The rows of a group lie close to one hidden flat surface of 11 dimensions, which passes through zero. Surfaces can cross.
(in the rows, 128 means zero)
Known rows, each followed by its group:
[138 130 118 137  89 135 120 143 144  95 161 105 101 135 112  84 144 116
 125] : S
[100 187 152 111  81 109 149 129 126 114 119 159  98  88 118 147 156 145
 138] : W
[118 112  64 123 191 163 163 114 101  92 120 128 197 134 122 111 139 139
 166] : X
[ 45  50 160 135 194 138 118 110 118 140  65 111 102 145 145 140  63 100
 133] : C
[163 116 127 143 143 116 134 155 158 160 131 118 114 150 116 131  97 143
 113] : X
[128  93  84 144 181 169  86 142 193 163 142 138 150 167 166 116 163  99
 173] : X
[103  70  68 107 158 125 145 136  22 133  94  73 109 143  25 203 125 158
 134] : X
[ 98 141  94 136  97 112 129 130  61 132 121 166 127 131 108 154  92 152
  58] : C
[170 190 161 146  81 100 191 166 104  91 130 142 114 120 103  94 139 156
  99] : S
[128 134 140 114  79 109 130 149 140 119 142  85  65  83  72 149 134 150
 125] : X
[135 147 177 123  81 101 100 113 110 157 133  86 135 142  80 162 103 123
 143] : X
[113 128 133 132 103 112  88 157 197 247 119 173 109 115 159 199  99 117
 129] : X
[141 119 121 135 107 145 127 104 111 126 142 135 163 108 136 118 131 133
 116] : S
[155 152 154 116 120  78 164 171 110 141 109 114  69  95  89 169 131 153
 114] : X
[172 118  95 109 173 101 139 130 167 183 141 151  46 157 112 173 140 194
  99] : W
[158 154 152 124 126 100 105 120 116 150 137 135 131 155 137 141 121 124
 102] : S
[169 146  83 164 122 162 184 188 132 142 132 159 166 122 107 107 200 153
 165] : W
[ 57 120  62  79  92 147  81  43  85  61 161 129  99 106 112 143 153 152
  99] : W
[126 114 126 143 108 134 123 121 143 131 140 139 137 151 150  93  83 111
 105] : S
[183 191 181 134 125 106 144 124 157 114 151 138 136 168 129  93 156 139
 137] : W
[164 141 156 118  84 105 155 137 136 157 124 135  94 104 130 148 131 142
 115] : C
[140 194 162 131 139 117 181 143 152  90 115 148 152 170 135  81 125 137
 158] : C
[ 76  95  69 100 187 131  87 136 112  90 120  86 120 134 119 150 127  96
 148] : W
[133 120 124 109 183 108 116 115 111  80 130  95 130 142 145 109  95 109
 110] : W
[170 137 126 161  86 142 152 127 125 112 158 139 172 148 126  71 109 136
 100] : S
[160 101 122 103 152 136 180 101  87 135  90 177 119 160 184 124 147 136
 113] : C
[129 117 158 143  89 115 107 134 133 181 122 131 137 118 140 152  78 111
 107] : W
[126 108 180 129 134 169 123  24 132  86 147 137 128 160 161  65 178 142
 144] : W
[147 159 147 116 132 102  96 100  93  90 150 120 134 147 144 111 148 112
 104] : C
[ 68 112 134 132 118 143 135 114 129 110 104 152 110 115 150 119 109 123
 119] : X
[156  90 154 127 194 133  82  98 125 131 133 106 147 172 179 111 152  80
 145] : S
[162 149 106 142  72 129 117 118 124 145 166 130 166 154  87 134  92 165
  90] : S
[109 173 140 132 122 106 141 120  67 120 109 191 158 130 159 131 113 126
  86] : C
[123  93 121 105 112 139 144  97 132 113 126 117 107  97 137 128 111 140
 118] : C
[162 108  68 132 121 160 140 119 198 165 168 144 172  79 140 123 111 161
 134] : W
[111 110  41 106 157 148  74 116 203 115 175 147 101 124 173 117 132 129
 108] : X
[159 111  52 108 162 107 167 156 139  93 150 119  80  97 128 105 105 156
  81] : S
[137 181 167 135 117  89 111 137 132 112 146 116 130 138 112 117 108 124
 115] : C
[113 117 137 128 108 129 118 115  93 121 121 147 118 118 153 124 145 106
 113] : S
[145 161 118 112 123 105 119 137 140 127 148 126 121 115 122 143 138 137
 121] : C
[ 70 143 155 102 122 129 117  83 141  99 121 136 108 110 142 127 138 125
 152] : W
[156 124 107 123 158 112 113 128 152 128 151 112 122 181 113 119  79 143
 104] : S
[119 155 140 126 135 121 131 150 173 123 128 131 115 127 132 119 135 126
 151] : X
[101 135 114 146  91 137 107 147 130 165 130 116 142 193  63 157 107 133
 157] : X
[119  83  32 123 162 180 160 132 107 105 125 122 150  80  96 138 173 164
 144] : S
[142 105 214 131 106  87 114 128 127 161 112  94  61 136 118 148  72 125
  88] : W
[102 145 132 133  50 152 126 115 130 119 138 137 148  93 115 122 147 130
 145] : C
[126 136 120 107 176  99 122 191 193 149 120 107  54 119 126 153 169 112
 178] : S
[114 118 129 130 127 135 172 148 111 106 100 124  96  98 108 127 151 141
 137] : C
[140 125  91 129 114 129 210 163 151 137 105 147  90 172  83 128  63 191
 107] : C
[149 155 176  95 163  88 112  78  99 153 115 187  67 137 187 165 212 137
 115] : W
[118 166 101 109 175 123 167 152 149  88 116 155 121  97 148 115 169 137
 156] : X

New rows, each followed by its group:
[118 127 113 107 143 116  84  98 126 134 142 130 154 133 161 140  97 107
 107] : W
[145 136 123 121 246  91 154 145 144 140  95 177 118 184 194 124  85 126
 101] : X
[111 146 133 114 162 139 129  98 156  77 140 142 174 128 192  72 131  93
 157] : S
[129  85 138 145 109 164  58  76 142 177 147 130 186 192 163 120 114  88
 141] : C
[170  83  91 149  90 154 102  98 151 176 164 130 164 210 122 118  46 145
  85] : C
[192 141 117 132 109 122 158 133  96 106 155  91 158 121  77 112 133 156
 120] : X
[204 122 176 174  75 130 144 151 130 214 131 155 132 132 127 134 153 140
 107] : W
[153 121 101  96 148 111 122  99 115 127 141 114 126  82 121 164 114 164
  91] : S
[ 83 134 119 118 112 146 141 114  75 132  97 162 165  81 141 156 172 118
 158] : X
[127  80 110 130 160 149 132 111 112 136 112 134 135 161 149 121 113 127
 117] : C
[105  87 120 113 148 136  98 101 129 128 125 108 109 156 134 138 108 118
 126] : C
[ 99 133 147 132 143 134 132 151 163 119 115 114 110 150 126 114 138 107
 172] : S
[214 182 168 127 117  81  86 150 116 186 154 124 127 162 108 179 183 133
 117] : S
[134 124 134 119 126 119 145 129 110  91 128  92  92 115  87 128 127 155
 114] : S
[111 153 125  87 127 103  92  99 162  78 161  87 132 111 130 119  79 120
 124] : W
[152  22 105 118 217 137 112 102 101  99 126  72  83 143 143 111 112 121
  87] : X
[129  89 168 147 149 133  95 110 124 153 120 112 145 122 158 126 121  97
 130] : C
[ 67 127 225 147 105 148 169 126 190 104  89 118 133  79 161  73 101  91
 195] : S
[149 128 125 174 155 123 162 197  87 127 108 122 106 167  74 118 152 142
 120] : C
[145 120  86 189 113 131  46 189  71 207 150 128 142 177  71 178 180 109
 104] : C
[123 139  90 139 102 142  99 156 166 158 153 139 136 159 120 130 152 111
 157] : S
[129 101 101 137 212 121 124 150  79  78 126  89 115  87 113 118 158 125
 109] : C
[138  86 111  97 168 132 154 121 103  69 128  96  78  40 152 105 186 120
 125] : S
[125 181 168 115 169 102 101 102  90 168  95 185 182 160 180 178 165 106
 141] : S
[159  93 141 119 167 103 103 108 116 161 128 121  80 168 138 148 114 138
  85] : W
[ 81  86 135 120 150 165 167 124 112  71  97 102 102  56 134 104 180 116
 175] : S
[143 166  48 102 170 126 113 123 212 100 182 154 153 133 162 104 110 147
 121] : X
[ 86  91 113  96 205 139  95  87 170 156 115 127 168 109 190 153 100  96
 175] : X
[172 152 170 152 149 109 152 143 129 132 125 138 159 123 154 100 122 120
 117] : C
[161 150 161 113 111 120  88  95 132 142 161  85 193 123 116 138 146 107
 175] : X
[119 103  72 136 198  96 149 162 126 149 108 196  96 215 197  98  46 104
  62] : S
[134 118 147 124 134 122 129 119 127 145 117 120 136 119 137 138 112 123
 133] : X
[130 158 184  64  68 116 148  74 159 138 104 167  88 143 182 148 147 125
 158] : C
[132  84 143 160 119 162 143 140  73 120 111  66 136 165  52 119 157 123
 168] : X
[193  88  98 156 152 149 156 117 121 134 147 130 144 166 126  90 110 163
  85] : W
[143  98 117 107 212 148 145  94 167  85 138 107 114 116 154  92 164 142
 160] : W
[133 148 155 138 128 117 160 141  81 129  98 139 120 143  95 149 134 154
 114] : S
[ 89 103  78 136 117 164 119  92  69 142 122 178 107 176 115 147 172 158
 107] : W
[129 159 163 103 151  84 138  90 145 119 125 150 120 134 163 122  57 144
  91] : W
[120 153 192 131 113 117 138 136 187  93 134 114 111 106 170  65 130  83
 166] : S
[ 44 101 166 110 148 132 132  91  81 114  60 152  94 149 161 147 124 101
 140] : C
[129  90 131 106 155 118  91  97 150 163 130 117 116 152 161 150  81 115
 112] : C
[139 132 130 134 101 120 141 133 145 138 135 129 119 115 119 128  91 144
 102] : X
[163 112 198 162 127 117 113  92  24 166  93 161 167 206 154 135 106 114
  61] : S
[147  83 158 166 130 136 145 176 120 154  98  97 158  95 136 120  96  90
 134] : W
[112 181 162 115 148 120 133  79 138  99 127 140 197 140 141 120  90 142
 141] : S
[135 122 138  96 143 128  73  65 125 110 153  91 155 114 134 145 131 128
 130] : S
[164  67  75 117 161 148 118  99 171  71 182  76 103 112 134  71  95 149
  83] : X
[205  97 170 138 122 128 152  95 128 124 150 108 129  98 148  85 109 145
  84] : W
[ 70 144  87 127 111 165 156 112 158  57 140 142 150 108 123  75 101 147
 138] : X
[129 107 121 139 123 134 136 135 115 167 116 127 143 134 110 151 105 134
 130] : X
[118 121 145 116 112 141 133  89 104 116 115 151 138 150 162 117 139 115
 129] : C
[117 150 139 124 159 113 103 146 175 138 128 132 102 173 139 133 138 113
 151] : X
[ 97 156 107  85 131 120  85  66  99 101 141 138 156 112 140 161 131 134
 117] : S
[133  88 211 135  74 144  82  70 155 159 141 114 161  63 205 104 115  70
 136] : S
[201 105 105 110 247 113 170 129 120 120 119  98 145 123 112 148 116 182
 113] : S
